The rows come from 4 hidden closed curves, with some noise, and rows from the same curve form a group. Each curve winds through 8 dimensions. The rows are also pushed far along 5 directions, which tell nothing about the answers.
In the rows, zero is written as 100.
Known rows, each followed by its group:
83,75,87,135,108,102,77,72,101,85,93,127,102,105,80,70,139,106,97,88,72,96 => Suf
87,90,103,94,101,83,103,102,101,112,103,110,86,80,101,91,98,97,108,98,96,102 => Pegi
135,139,120,80,80,109,102,125,106,100,113,88,73,98,103,124,96,102,108,93,150,107 => Pegi
107,96,102,96,84,103,111,97,93,110,98,98,102,106,93,115,96,112,93,106,114,96 => kofig
111,102,96,85,101,104,106,111,108,99,95,73,104,99,91,119,94,96,101,106,116,99 => Ledo
138,133,117,101,83,135,91,119,95,90,115,85,122,116,103,92,82,110,101,106,129,101 => Suf
97,98,98,112,111,139,128,125,105,107,133,67,134,130,130,107,70,118,80,143,89,120 => Suf
111,124,95,84,85,100,130,104,109,99,87,102,114,95,66,143,71,105,118,87,134,93 => Ledo
122,114,105,111,102,107,93,101,79,86,115,103,71,104,114,96,109,104,96,84,107,116 => Suf
87,93,117,89,83,91,108,100,95,113,90,107,105,104,112,112,71,94,88,100,88,84 => Suf
100,118,74,101,126,93,110,86,114,110,109,90,108,104,104,111,118,102,117,113,105,119 => kofig
109,106,102,90,92,104,112,97,129,93,86,82,124,102,78,138,72,93,119,90,127,79 => Ledo
93,83,107,103,81,95,102,101,78,106,100,121,94,102,110,82,97,107,75,100,92,94 => kofig
112,127,104,116,109,101,86,94,96,84,106,120,109,94,107,72,104,112,117,89,116,108 => Ledo
94,93,108,86,91,76,105,98,77,108,86,106,73,89,105,106,92,90,79,91,92,101 => Suf
98,100,84,126,102,114,102,93,96,95,98,113,145,100,87,81,88,126,115,106,101,101 => Pegi
94,79,116,94,85,91,95,96,110,102,89,99,109,98,106,93,85,94,86,99,108,75 => Pegi
113,127,104,96,123,99,99,108,121,91,104,67,71,107,111,130,127,103,103,111,126,123 => Suf
88,102,109,90,108,99,101,117,104,100,107,94,92,104,127,103,93,90,94,109,85,103 => Suf
101,117,82,95,122,94,107,92,107,111,101,87,108,98,91,98,119,100,107,119,100,119 => Ledo
111,107,83,88,89,61,93,68,102,74,57,124,99,74,54,103,104,72,105,44,136,70 => kofig
95,92,95,90,94,90,99,89,105,119,106,101,92,97,95,96,102,76,96,96,84,95 => Suf
99,111,78,105,109,103,117,94,133,112,115,94,109,99,83,123,109,107,126,107,119,111 => kofig
112,108,108,97,90,110,93,117,83,81,88,97,111,100,99,93,88,106,90,95,112,95 => kofig
64,80,83,117,119,87,118,77,105,106,89,125,120,94,70,84,110,111,93,112,69,106 => kofig
87,72,81,120,102,94,101,77,81,96,81,113,129,101,88,82,98,113,85,100,83,91 => Suf
103,124,88,106,118,97,95,89,114,82,97,116,114,98,90,93,116,99,122,88,111,101 => Suf
104,120,98,98,85,107,104,100,114,95,97,112,113,105,74,107,100,96,103,89,114,93 => Ledo
108,102,105,92,92,108,98,112,92,109,110,98,94,91,97,92,92,96,109,101,94,103 => Ledo
80,91,118,70,98,76,115,104,119,115,85,91,94,93,109,123,85,83,88,111,102,85 => Ledo
104,114,128,82,86,96,91,105,111,99,85,88,96,107,107,116,81,81,90,95,105,83 => Pegi
81,81,85,101,99,76,104,76,100,114,90,120,97,83,83,100,96,89,115,83,81,91 => kofig
98,86,114,80,77,98,119,110,98,122,95,81,94,108,105,133,78,103,80,116,107,91 => kofig
92,99,116,94,98,94,92,106,108,103,109,114,75,94,111,87,111,91,99,97,94,100 => Ledo
114,124,108,94,112,98,95,105,98,112,115,81,60,108,117,111,127,99,93,114,103,128 => Pegi
95,77,90,108,99,101,96,92,98,111,115,100,96,100,111,93,95,91,104,93,83,98 => Pegi
92,92,82,104,108,67,71,67,109,101,89,121,74,79,84,82,136,73,123,67,88,93 => Pegi
121,107,79,113,92,107,106,79,91,86,97,107,117,107,73,103,101,106,102,79,123,94 => Ledo
79,81,81,103,122,84,98,90,109,99,90,104,101,83,84,88,122,97,109,103,85,102 => kofig
104,124,95,110,91,124,121,117,130,82,98,92,160,110,88,119,60,120,108,107,141,92 => kofig
92,83,82,99,96,91,107,84,95,123,101,96,107,105,106,106,96,94,95,105,86,96 => Pegi
98,91,120,82,91,102,101,129,89,85,95,99,89,92,115,102,76,89,88,92,96,87 => Pegi
108,79,118,101,96,120,79,116,88,97,110,85,95,106,127,89,92,100,101,108,82,92 => Ledo
97,102,125,85,96,94,91,131,86,99,111,102,44,86,126,97,103,88,90,93,88,114 => Suf
94,80,90,95,113,111,111,113,98,112,106,69,110,103,105,103,101,106,92,132,85,109 => Ledo
94,96,104,98,110,89,86,96,112,99,99,100,81,100,110,92,138,101,96,108,104,101 => kofig
93,75,85,97,107,94,93,92,98,103,92,88,98,96,89,92,117,91,92,104,83,95 => Ledo
121,134,88,106,103,111,96,97,112,88,105,108,104,101,76,98,136,116,121,98,136,112 => Pegi
122,111,109,101,99,118,84,118,110,93,120,87,82,104,112,92,123,106,108,104,123,108 => Pegi
98,74,102,100,86,90,101,97,85,89,85,107,95,92,97,97,88,97,82,80,105,83 => Ledo
94,62,84,117,97,114,104,84,82,107,102,95,128,112,92,81,93,106,82,111,73,92 => kofig
97,82,102,119,104,110,100,110,84,96,114,101,104,96,121,76,87,116,94,108,91,111 => Ledo
103,93,97,109,119,107,77,92,82,104,116,93,81,114,124,73,132,91,90,111,63,114 => kofig
137,147,113,111,115,113,79,94,116,68,112,108,90,100,92,85,134,109,129,85,144,111 => Pegi
106,95,105,98,73,100,110,96,87,100,104,120,115,97,101,99,52,85,97,70,103,79 => Suf
108,94,103,96,120,125,95,127,101,119,132,60,72,110,126,103,129,111,106,141,83,131 => kofig
131,114,93,111,83,122,102,100,85,103,119,96,123,112,109,100,78,116,113,96,125,102 => Pegi
111,129,108,102,115,122,112,127,116,104,130,84,96,98,111,110,94,118,125,120,116,130 => Pegi
76,89,122,84,103,94,103,132,106,104,103,87,63,97,128,113,95,86,78,111,77,108 => Suf
101,119,101,82,114,86,106,101,125,107,101,89,93,89,103,117,100,87,120,102,118,103 => Suf

New rows. What belongs after each?
102,96,102,87,95,92,83,99,82,97,90,102,92,101,118,95,98,79,98,87,82,86 => Pegi
79,109,88,107,120,81,114,83,120,102,91,108,119,96,94,103,100,105,105,108,103,107 => Ledo
83,104,86,110,111,102,101,95,117,107,105,104,111,108,98,105,109,99,110,107,83,108 => kofig
101,83,83,120,101,104,94,79,81,105,93,107,125,107,94,87,106,119,102,106,89,96 => Suf
120,128,110,90,109,107,91,113,106,99,118,88,87,95,107,85,115,94,108,106,114,116 => Suf
85,99,100,100,108,83,108,98,98,105,94,102,99,94,113,100,91,102,90,105,96,107 => Ledo
103,117,111,101,106,119,107,110,104,101,102,84,129,118,109,98,94,118,90,133,104,107 => Suf
75,66,89,115,106,96,99,91,104,107,105,108,83,100,90,86,125,96,84,104,68,106 => Pegi
89,105,117,104,99,96,104,95,108,98,94,111,94,107,99,105,100,102,90,101,93,98 => Suf
92,75,100,94,124,114,96,127,78,119,122,71,80,100,134,78,123,111,90,147,61,128 => Ledo
87,91,94,84,89,89,119,104,104,96,70,96,140,98,91,122,60,96,90,99,109,74 => Pegi
106,121,102,82,97,81,85,92,110,97,82,94,79,104,102,121,117,75,97,82,110,92 => kofig
93,130,108,63,99,48,114,94,128,101,69,92,68,78,93,148,87,68,99,74,137,93 => Ledo
113,100,106,101,89,102,86,97,85,97,88,99,115,102,108,96,89,106,106,96,109,86 => Suf
109,106,101,103,110,78,73,75,71,92,93,128,67,82,95,73,126,88,117,69,83,104 => kofig
87,90,108,108,101,118,121,121,98,111,119,101,123,102,114,90,75,125,97,131,91,110 => Ledo
105,117,103,82,80,102,110,106,118,100,89,95,108,106,78,126,92,88,90,94,123,86 => Ledo
107,103,104,83,114,99,104,117,107,96,100,82,78,90,102,124,109,102,118,105,113,106 => Ledo
123,121,91,123,90,118,89,91,81,85,111,127,106,101,83,87,100,112,125,73,106,106 => Ledo
90,113,101,104,93,108,108,117,110,95,107,108,106,101,98,101,91,104,96,100,103,107 => kofig
107,109,101,99,116,102,94,105,115,91,105,71,78,112,112,117,124,94,91,107,109,114 => Suf
101,91,104,101,120,102,97,109,94,96,112,88,92,99,127,86,109,108,98,115,98,109 => Pegi
92,96,115,81,94,66,93,103,84,105,86,102,60,83,124,102,92,79,81,85,96,99 => Ledo
85,89,133,80,86,83,102,110,107,115,97,80,48,100,117,125,83,70,69,95,84,99 => Pegi
119,123,121,86,79,117,109,141,81,92,117,92,78,103,128,120,65,97,91,88,114,110 => Suf
114,110,126,97,95,117,98,117,98,107,122,76,68,119,129,115,99,98,82,114,99,114 => Suf
76,93,73,123,115,95,111,78,110,110,100,104,123,110,94,99,102,106,93,110,78,113 => Ledo
96,74,89,113,93,110,94,86,87,91,83,111,146,106,82,80,92,108,96,100,86,75 => Ledo
99,100,92,87,101,94,93,97,117,104,100,90,103,95,97,98,102,75,105,94,100,90 => Suf
119,120,94,110,85,135,123,126,83,92,118,96,127,113,101,113,62,124,97,103,118,113 => Suf
97,107,94,103,118,89,97,99,110,100,109,88,61,106,118,116,129,93,96,100,98,121 => Ledo
92,86,108,100,102,96,80,101,84,96,99,113,97,98,125,72,102,91,96,96,74,90 => Suf
86,93,109,81,106,95,119,122,107,118,105,83,93,90,112,113,86,102,95,127,96,109 => Ledo
94,78,130,116,87,122,91,128,62,103,123,119,89,98,132,56,89,126,84,116,72,111 => kofig
97,120,98,107,85,89,116,79,126,84,81,128,109,96,53,132,86,98,114,63,130,85 => Suf
105,87,106,110,95,107,83,91,99,84,92,109,114,99,97,86,95,101,112,85,100,81 => Ledo
88,104,107,83,90,73,114,93,135,98,78,105,104,87,86,124,88,91,100,87,136,79 => kofig
88,72,103,111,97,88,107,83,83,115,94,112,106,96,106,93,85,114,95,106,83,95 => Suf
92,73,132,80,57,101,121,119,96,119,93,99,121,98,110,109,38,102,72,111,111,69 => Pegi
80,84,100,91,92,86,118,92,131,110,81,89,121,107,92,127,91,99,85,113,114,80 => kofig
88,95,89,86,117,91,117,108,120,110,92,76,105,91,92,121,99,99,105,119,105,105 => kofig
114,99,84,115,112,106,93,94,73,94,111,101,92,106,108,82,125,112,95,102,95,118 => Ledo
89,92,100,108,92,115,130,108,88,113,104,99,145,107,95,93,58,123,82,128,92,103 => Suf
98,93,109,108,94,115,92,106,106,103,119,104,95,111,112,84,109,100,92,108,90,100 => Ledo
111,117,106,92,101,96,87,101,104,88,91,104,106,97,107,97,100,95,115,89,115,90 => Suf
74,94,88,88,115,100,115,117,134,120,103,67,93,103,96,131,115,95,96,132,86,116 => Suf
98,87,103,101,99,109,98,109,94,100,114,94,102,107,121,84,85,87,83,102,83,98 => Suf
109,96,94,102,104,108,99,103,86,87,100,95,121,107,116,95,84,104,100,97,103,93 => Pegi
99,80,134,105,77,107,82,114,68,102,105,113,105,98,141,62,58,100,82,98,80,85 => Ledo
108,102,104,111,111,114,100,106,100,90,109,79,95,112,115,107,105,113,91,111,108,112 => Suf
97,109,118,86,103,93,95,111,119,91,87,88,99,101,115,117,94,94,101,103,114,90 => Ledo
131,115,91,122,98,110,78,85,60,85,109,128,113,91,92,48,105,113,116,79,108,107 => Ledo
81,82,104,98,96,90,100,86,107,110,84,111,119,103,90,89,105,99,86,112,88,83 => Pegi
109,106,95,134,99,119,91,89,107,71,98,120,122,105,75,88,108,121,114,82,116,97 => Suf
101,97,110,76,79,84,112,91,104,96,66,102,129,95,83,122,62,89,97,87,120,62 => Ledo
110,111,109,119,102,109,85,88,104,80,102,109,102,109,92,83,114,104,96,90,107,99 => Suf
79,67,73,116,99,105,97,83,96,101,99,117,138,109,95,78,94,93,96,96,62,83 => Suf
85,77,82,117,116,92,91,79,111,103,91,95,99,103,90,98,132,106,104,109,84,103 => Suf
122,109,109,97,76,89,83,88,76,86,103,136,79,85,101,79,84,74,110,45,107,82 => Suf
125,142,108,84,116,93,83,105,89,103,104,88,55,101,112,108,145,102,110,108,116,128 => Suf
69,98,88,87,105,84,133,101,126,108,92,97,103,101,92,137,82,83,89,100,90,99 => Suf
